The first 9 rows are patterns. Each new row is the sum of 2 different patterns, raised or lowered, with some noise. Before adding, each is slid sideways (what falls off one end comes back at the other), maybe read backwards, and multiplied by a number that may be negative. Names go in the order of the patterns.
In the rows, 128 means zero.
Some rows, each with the names of its patterns after it:
105 163 166 138 139 148 159 151  96 136 142 118  94 151 158 130 152 106 107 104  93 116 123 155 100 137 136 156 140 117 162 113 106 139 146 143 145  96 167 100 125
Fekoz
100 157 120 137 147 130 149 111  96 158  96 115 103 158 125 137 158 152 149 146 123 131 155 143  99  92 123 108 152 121 116 125  99 116 130 110 111 146 113 158 111
bibi
166 135 151 164 122 128 130 163 140 136 107 119 152 153 124 152 158 100 135 122 127 122 128 135 157 152  96 150  97 164  96 147 156 137 160 134 105 121 163 163 146
rafim
136 160 140 155 106 155 104 111 145  98 155 115 141  99 114 111 134 100 108 161 143 118 117 157 127 146 162 139  98 139 103 103 142  99 125 161 139  99 123 143 143
lof
161 142 130 166 158  98 139 143  99 111 114 128  94 116 120 150 166 108 132 151 145 148 107 124 150 155 162 163 124 135 101 138 113 105  98  91 146 167 119 134 161
pes
104 162 119 125 166 117 109 142 118 100  94 139 129 136 153 103 146 112 161 153  96 137 166 114 114 128 140 141 157 126 115 105 125 104 115  97 166 155  96 154 139
Nekal
132 143 102 141 166 149 127 165 106 100 145 128 112  92 154  93  94  91 132 107  94 154 127  97 150 131 118 110 122 141 120 139 140 132 162 153 154 126 162 145 135
saduv
 95 133 107 149 130 127 141 126 134 122  92 107 115 149 140 107  94 112  93 155 154 116 119 145 107 154 131 101 163 144 137 152  93 114 152 120 124  98 124 108 127
sem
129 150 124 146 130 113 112  93  93 107 112 160 127 132  89 160 156 137 114 136 123 156 105 124 116 155 147 100 100 128 101 156 164 104 121 121 127 166  93 164 115
gudaf

New rows, each followed by the names of its patterns:
132 106  75 107  89 119  78 144 104 110  85 142  71  31 117  44  43  98  80  83  87  47  85  76  74  73  93  92  76  76  75  70 102  74 118  70  62 100 108  55  76
Nekal saduv
140 101 148 118 133 165 100 153 133 142 122 145 129 174 142  99 113 160 150 110 156 128 123 143 145 104 150 169 123 169 143  77 143 125 148  95 133 139 108 116 100
rafim lof
123 172 147 112 137 126 181  89 144 131 118 155 146 114 187 168 151 189 131  93 141 173 166 109 134 131 122 128  97 141 142 161 158 104 181 132 182 156 184 171 157
lof gudaf
133 118  83 126 117 139 146  59 104  99 109  94 102 181  94 115 159 128 150 164 105 126 152  66  86 127 127  84 102 145 126 107 114 111  97  71 125 150  94 167 121
Fekoz Nekal
109 127  94 144 125 106 158 121 103 117  71  86 131 147 102 127  94 168 103 118 146  93 106 116 131 142 144 117 177 113 130  78 147 147 156 106 117 138 147  86 127
Fekoz gudaf
157 100  95 116  93 122 136 127 101  91  76 127 120 150  92 118 136 119 140  87  75 136 141  97  77 109 101  83 129 119 141 101 169 121 114 122 149 138 131 116  96
rafim pes
158 158  82 147 148  99 150 141 119 192 111  96 172 121 118 124 148 154 127 132 141 122 112 143 181 105 153 194 143 142 151 142 148 186 145 101  84 129 100 142 100
bibi Nekal
121 173 108 103 117  95 139 169 112 113 140 125 199  91  94 186 150 188 162 161 183 160 101 165 144 104  88 174 130 123 143 164 177 123 124 191 204 184 133 104 167
bibi pes
166 126 173 111 155 134 119 140 108 182 103  91 144 158 171 148 149 159 121 139 151 115 147 139 124 137 102  98 142 134 123 169 131 101 100  95 140 149 129 127 169
bibi rafim
148 108 160 125 134 184 169 113 156 110 128 109 129  93 112 123  71 153 107 136 109 144 135 163  83 151 120 102 117  70 180 169  89 143 112  84 120 156 122 146  98
rafim gudaf
146  97  83 158 181 125 123 114  74 124 143 107 136 130 172  95 164 118  97 141 142 105 114 144 139 142 117 152  90 153  96 173  83  82 145 117 145 140 136 149 144
lof gudaf
146 118 161 148 114 123 141 137 171 122 154 136  97 126 136 109  77 124 110 101 104 146  91 113 136 148 118 120 137 145 100 115 138 128 144 155 127 144 129 143 103
Nekal saduv
 87 124 132 160 130 127 140 140 181 145 171 119 158 113 153 113 126 118  70 136 175 127 116 161 148 122 127 185 152 121 160 135 124 118  95 121 120 124 113 140 160
lof pes
 93 125 127 129  91  82 132 109 128 181 133 105 111 152 151 145 142 131 145 163 139 126 129 157 133 118 102 108  99 147 172  84 117 138  97 136 103 124  89  96 161
saduv gudaf
 88 159 131  89 122 140 113 155 131 138 165 111 116 112 164 145 118 130 144 108 130 119 130 125 153 167 136 139  90 139 129 138 125 126 106 144 147  87 138 143 164
bibi lof
173 143 145 149 145 133 149 159 151 161 108 151 172 131 114 141 119 103 114 150 106 145 170 161 109 129 158 140 190 157 183 120 185 143 138 160 176 157 171 174 171
rafim saduv
111 121 119 165  99 150 139 176 139 127 186 140 135 171 139 156 147 139 170 136 110  99 102 113 111  88 117 132 133 140 147 144 115 137 137 111 130 135  81 181 177
pes saduv
109 163 101 112 146  85  71 155 125 121  87 117 122 139  58 113  64 165  87 124 137 125 124  86  61 117  89 140 146  97  84  73  99 133 126  70  82 109  72 158 114
Fekoz sem
148 148 147 120 143 121 191 146 125 156 186 126 156  98 166 171 116 137  98  85 150 143 102 144 154 141 140 142  96 177 173 138 176 157  97 136 133 170 126 122 137
Nekal sem
148 143 104  77 116 111 127  48  75 103 107 174 120 160 156 113  94 122 153  58 103 141 123  97  95 146 160  59  94 129 184 112 149 120 158 120 103  67 117  80 107
Fekoz pes
 80 100  79  96  75  68  77  55  85  53  68  55  52 106  76  33  95  66 120  54  58  68  48  74  56  70  75  92  43  75  80 101  75  80  49  76  88 100 111  90  54
bibi sem
115 141 127 135 137 181 111 129 136 104 132 149 140 134 109 164 111 125 137 126 136 179 127 127 155 110 120 140 165 142 121 148  97 106 119 169 129 185  83 124 128
lof sem
194 142 178 163 132 104 158 135  99 145  80 133  90 158 128 137 147  90  82 160 114 139 127 118 101 134 144 144 113 149 137 145 110 135 106 147 159 156 106 181 179
saduv gudaf
179 167 169 192 192 174 143 157 189 160 142 126 176 158 157 177 185 184 189 176 172 107 146 204 146 191 155 111 183 115 147 127 167 172 180 137 143 121 122 173 152
bibi rafim
114 178 139 117 131 117 146 111 137 176 186 190 108 140 181 197 178 161 115 141 183 182 157 161 125 115 183  98 109 111  91 194 192 114 162 181 205 162 168 180 204
pes sem
129 104 130 160 115 139  80  78  83  81 113 132 131  88 112 123 155 104  93 150 116 122 127 146 140 156  88 141 119  97  73 146 140 105 108 133 151 110  81 153 148
Fekoz pes
 86 161 146 119 121 146 107 121  79 123 101 118 150 123  72 126 139 132 101 134 154  85 135 124 116 141 135 147 143 165 103 143  93 163  68 144 173 139 145 156  78
rafim saduv
 52  19  54 109  32  47  57  74  77  25 123  75 110  71  51  44  78  60  54  65 126  63  82 100 129  56  61  77  47 100  85  79  89  81  94  23  93  83  40  36  68
Fekoz saduv
158 169 136 101 132 109 164 117 149 156 124 152  90 103 164  99 155 142 144 113  91 136 123  92  82 128 117  97 141 148 154 156 116 125 118 139  79 129 161 124 134
Fekoz lof
147 139 155 114 202 170 154 133 138 204 187 168 185 149 118 192 151 162 159 111 192 118 173 181 148 168 124 143 185 193 201 214 160 156 137 162 140 206 109 127 167
sem gudaf
127 130 103 130 128 127  88 178 154 137 163 155 138 121 140 137 176 104 146 191 121 108 154 128 142 149 177 145 146 122 150 101 114 120  84 136 122 114  89 115 116
lof saduv
123 167 141 149 119 153 177 125 140 151 142 102 105 175 104 120 158 185 124 128 160 150 171 188 135 117 163 130 148 138 158 159 191 169 158 150 144 144 168 137 173
rafim saduv
117 119 112 110 172 139 174 140 133  87 134 131 154 109  93 188 159 113 110 112 125 125 130 106 117 147  78 139 175 109 137 180 166 112 113 176 156  98 120 112 129
lof pes
150 127  95 163 118 124 100 162 126 118 127  95 104  98 152  81 139 146 135 126 131 145 113 149 170 165 103 137 128 160 155 155 157 160 175 179 124 116 144 146 146
rafim saduv
117 120 102 116 122 102 125 128 122 112 115  99  86 123 132 138 135 132  86 128 110 124 137 136 127 106 136 134 126 162 124 142 146 113 113 117 149  99  83 153 150
bibi sem
126 119 157  90  91 104 146 103 114 124 139 112 142 110 102  92 155 125  95 154 141 123 154 119 147 120 154 138  87 137 137 136 143 148 181 108 149 166 112 124 172
Nekal saduv
186 189 177 165 100 136 174 127 127 106 126 124 152  96 175 138 193 133 171 176 134 155 126 110 138 113 189 172 111 126 122 128 187 169 147 162 167 140 176 136 140
bibi sem
168 177 172 124 192 168 133 112 125 131 129 126 138 112 154 164 177 126 129 139 119 130 157 104  87 133 179  95 110 107 148  97  99 143 147 163 142 172 139 152 148
pes saduv
150 123 146 125 180 115  85 165 164 164 160 140 104 125 133 121 173 146 161 178 145 195 117 159 131 157 164 147 113 154 159 126  96 147 174  77 118 126  68  99 130
lof saduv
178 132 137 159 180 161 147 148 150 166 118 112 185 155 115 185 186 132 170 117 156 183 156 110 144 144 103 114 132 121 172 195 134 137 138 153 155 164 130 215 125
rafim Nekal
129  98 176  75 168 181 135 146 127 100 152 132 192 156 189 113 122 158 120 120 107 148 174 134 107 137 185 139 106 156 140 133 159 147 164 142 140 117 185 150 101
Fekoz rafim
182 159 171 173 174 166 141 208 151 153 115 129 161 167 192 168 206 203 159 180 183 174 164 167 184 160 199 154 188 211 149 178 150 198 161 166 166 206 164 164 143
Fekoz bibi
 67  82  86 116 103 143  92 131  84 101 103 111  91 105  86 154  90  97 118 128  90  76 109 118 144 133 112 129 132 134  97 158  79  76  94 104 106  93 101 121 122
Fekoz sem
130 134 105  94 118 151 131 119 103 105  79 100  87 109 141 140 103  96 170  64 119  94  98  97  58 114 159  91 140  55 118 114 124  88 101 112 153  82 131  94  94
Fekoz gudaf
145  98  78 153 165 136 164 144 159  78 126  92  67 114  65 152 125  83 154 139 113 143 131 154 132  74  96 133 104 125 107 139  97 133  71 111 187  73 111 161 100
pes Nekal
 87 167 113 166 119 135 140 119  78 106 168 142  84 116 106  73 109  93 166  81 153 149 136 172 116 153  95 148 115 125 142 160 135  87 134 123 113  80 120 103  64
Fekoz lof
132 143 147 141 116 138 120 115 145 136 151 183 142 137 142 156 147 153 140 153 189 131 153 141  98 125 120 153 109 115 126  92  91 108 114  98 132 168 118  98 175
lof saduv
155 134 157 137 181 187 129 157 125 107 156 166 160 160 120 152 138 137 158 182 168 174 133 147 170 184 120 162 131 130 155 122 148 186 145 172 133 141 168 126 160
sem gudaf
123 172 124  73 141 139 119 110  83 129 139 129 106  59  90  84 147 123  86 143 105 104 174  64 150 126  82 155 144  95  99  78  97  63  72  96 129 151 124 119  67
Nekal gudaf
 91 112  87 120  81 103 121  71  93  57 122  56  47  96  84 127 108  67  91  53  46 141  98  99  68  84  77  99  67  67 110 100 121  90  60  48  84  98 112  72  83
bibi sem
133 176 191 167 215 182 152 161 133 136 163 201 118 107 169 191 146 174 149 201 154 182 114 166 167 198 177 165 150 107 170 142 159 146 115 195 149 166 132 141 187
lof gudaf
184 177 196 191 140 146 165 117 121 154 181 140 142 135 201 159 162 189 199 183 206 143 187 150 190 151 118 125 151 150 208 182 134 142 161 182 167 122 202 169 192
pes gudaf
 97 133 124  87  80  68  99 118 148 143 109  79  95  79  97  70  64  49  79 108  40 132 126 116  51 118 101  96  64  97  89 123  39  91 104  59  95  50  95 137  88
Fekoz bibi
136 168 123 134 169 114 139 134  91  86 121 142 117 121 148 159 189  77 110 181 124 139 134  93 159 157 123 175 144 122 113 162 147  99 102  89 126 192 106 148 134
pes Nekal
161 117 122 197 110 133 158 138 170 132  94 154 147 155 180 157 175 131 148 168 102 194 124 160 132 124 187 141 105 151 137 122 124 128 144 150 160 138 171 188 163
Nekal gudaf
 85 138 103  91 129  71 150  66 100  90 123 157 130 122 106 141 128  57 114 124  73  98 112 104 132 103  64 115 100 100  99 123 134  85  88 103 116 113 107 140  67
Fekoz Nekal
135 170 151 114 128 137 105 124 135 158 145 160 147 153 168 126 172 137 189 148 143 161 154 159  96 150 154 161 140 168 146 123 133 178 157 181 148 110 171 138 135
bibi lof
125 122 156 135 105 114 125 100 118 114 108 109  83 101  71  87 109 157 102 111 125  88 129 133 103 142 126 157 120  97 135 139 102 115 137 125 124 101  92 100  96
rafim lof
131  98 173 121 139 116 117 117 121 126 145 132 126  83  95 142  77 126 128 128 154 106 134 147 139 104 129 145 123  79 101 132  92  99 129 139 105  97 135 175 121
bibi pes
 97  44  70  79  31  82  66  85  94  96  89 127 105  76  59  72  58  79  65  97  96  37  38 126  91 100 118  95  99  76 117  93  75  79  45 130  78  74  72  85 108
pes sem
166 113 126 131 113 157 121 127 156 158 167 158 147 149 137  97 128 112 112 129 140 116  96 151 131  76 123 118 117  80  93 151  88 138 145 150  92 125 169 100 146
Nekal saduv
 89 112 123 125 117 135 151 113 102 136 136 102  83 156 135 126 166 157 137 169 126 108 179 117 109 121 115 117  80 149 145 130 137 100 133 141 127 171 105 152 133
Fekoz Nekal
100 159 126 137 112 118 144 109 100 117 158 105 131 104 149  97  67  96  76 100 159 132 106 102  80  75 124 105  62 139 143 130  94 115 139 162 111  95  80 153  79
Fekoz rafim
177 125 127 173 130 156 133 183 140 157 168 142 119 139 153 113 143 155 116 119 160 140 116 150 132 124 142 118  92  89  98 142  92 120 156 158 117 118 161 125 180
Nekal saduv
147 169 145 147 157 102 195  85 117 161 172 112 172 193 179 161 156 117 156 188 188 126 138 156 160 140 115 172 119 112 164 116 144 138 125 146 199 122 133 205 177
bibi Nekal
113 157  96 128 162 159 122 143 156 165 138 174 190 153 137 142 174 102 103  87 107 128  95 164 136 194 183 134 147 146 123 125 171 182 156 129 176 187 162 108 106
Fekoz pes
 85  69 132 113 114  94 135 108 114  89 113 125  91  67  68  37 141  67  54 126  80 114 108  61  92 104  98 144 101  93  62  93 113 120  80  88  88  76 112  78  71
bibi sem
 73 128 103 118 110 125 162 104  98 109  96  70 140 140 162 123 143 173 178 140 104  69 158  95 105 106 124 129  75  88 177 105 120 170 146 143 106 171 134 125  79
Fekoz pes
137 110 170 118 167 171 174 142 140 157 163 165 171  92  80 153 127 167 136 104 162  88 141 142 108 128 143 124 175 135 141 190 151 158 131 144 154 151  88 149 101
bibi gudaf
 88  83 144 109  78 146 137 126  95 122  93 114 121 134  94 135 146 151  79 113 117  67 108 129  68  93 127  52  94  99 101 104 107 154 102  88 116  91 121  79 120
Nekal saduv
231 154 137 168 153 133 124 141 171 140 178 186 202 211 106 164 179 214 147 108 145 193 178 194 162 179 171 143 137 124 162 156 121 202 170 113 186 197 199 172 120
pes gudaf
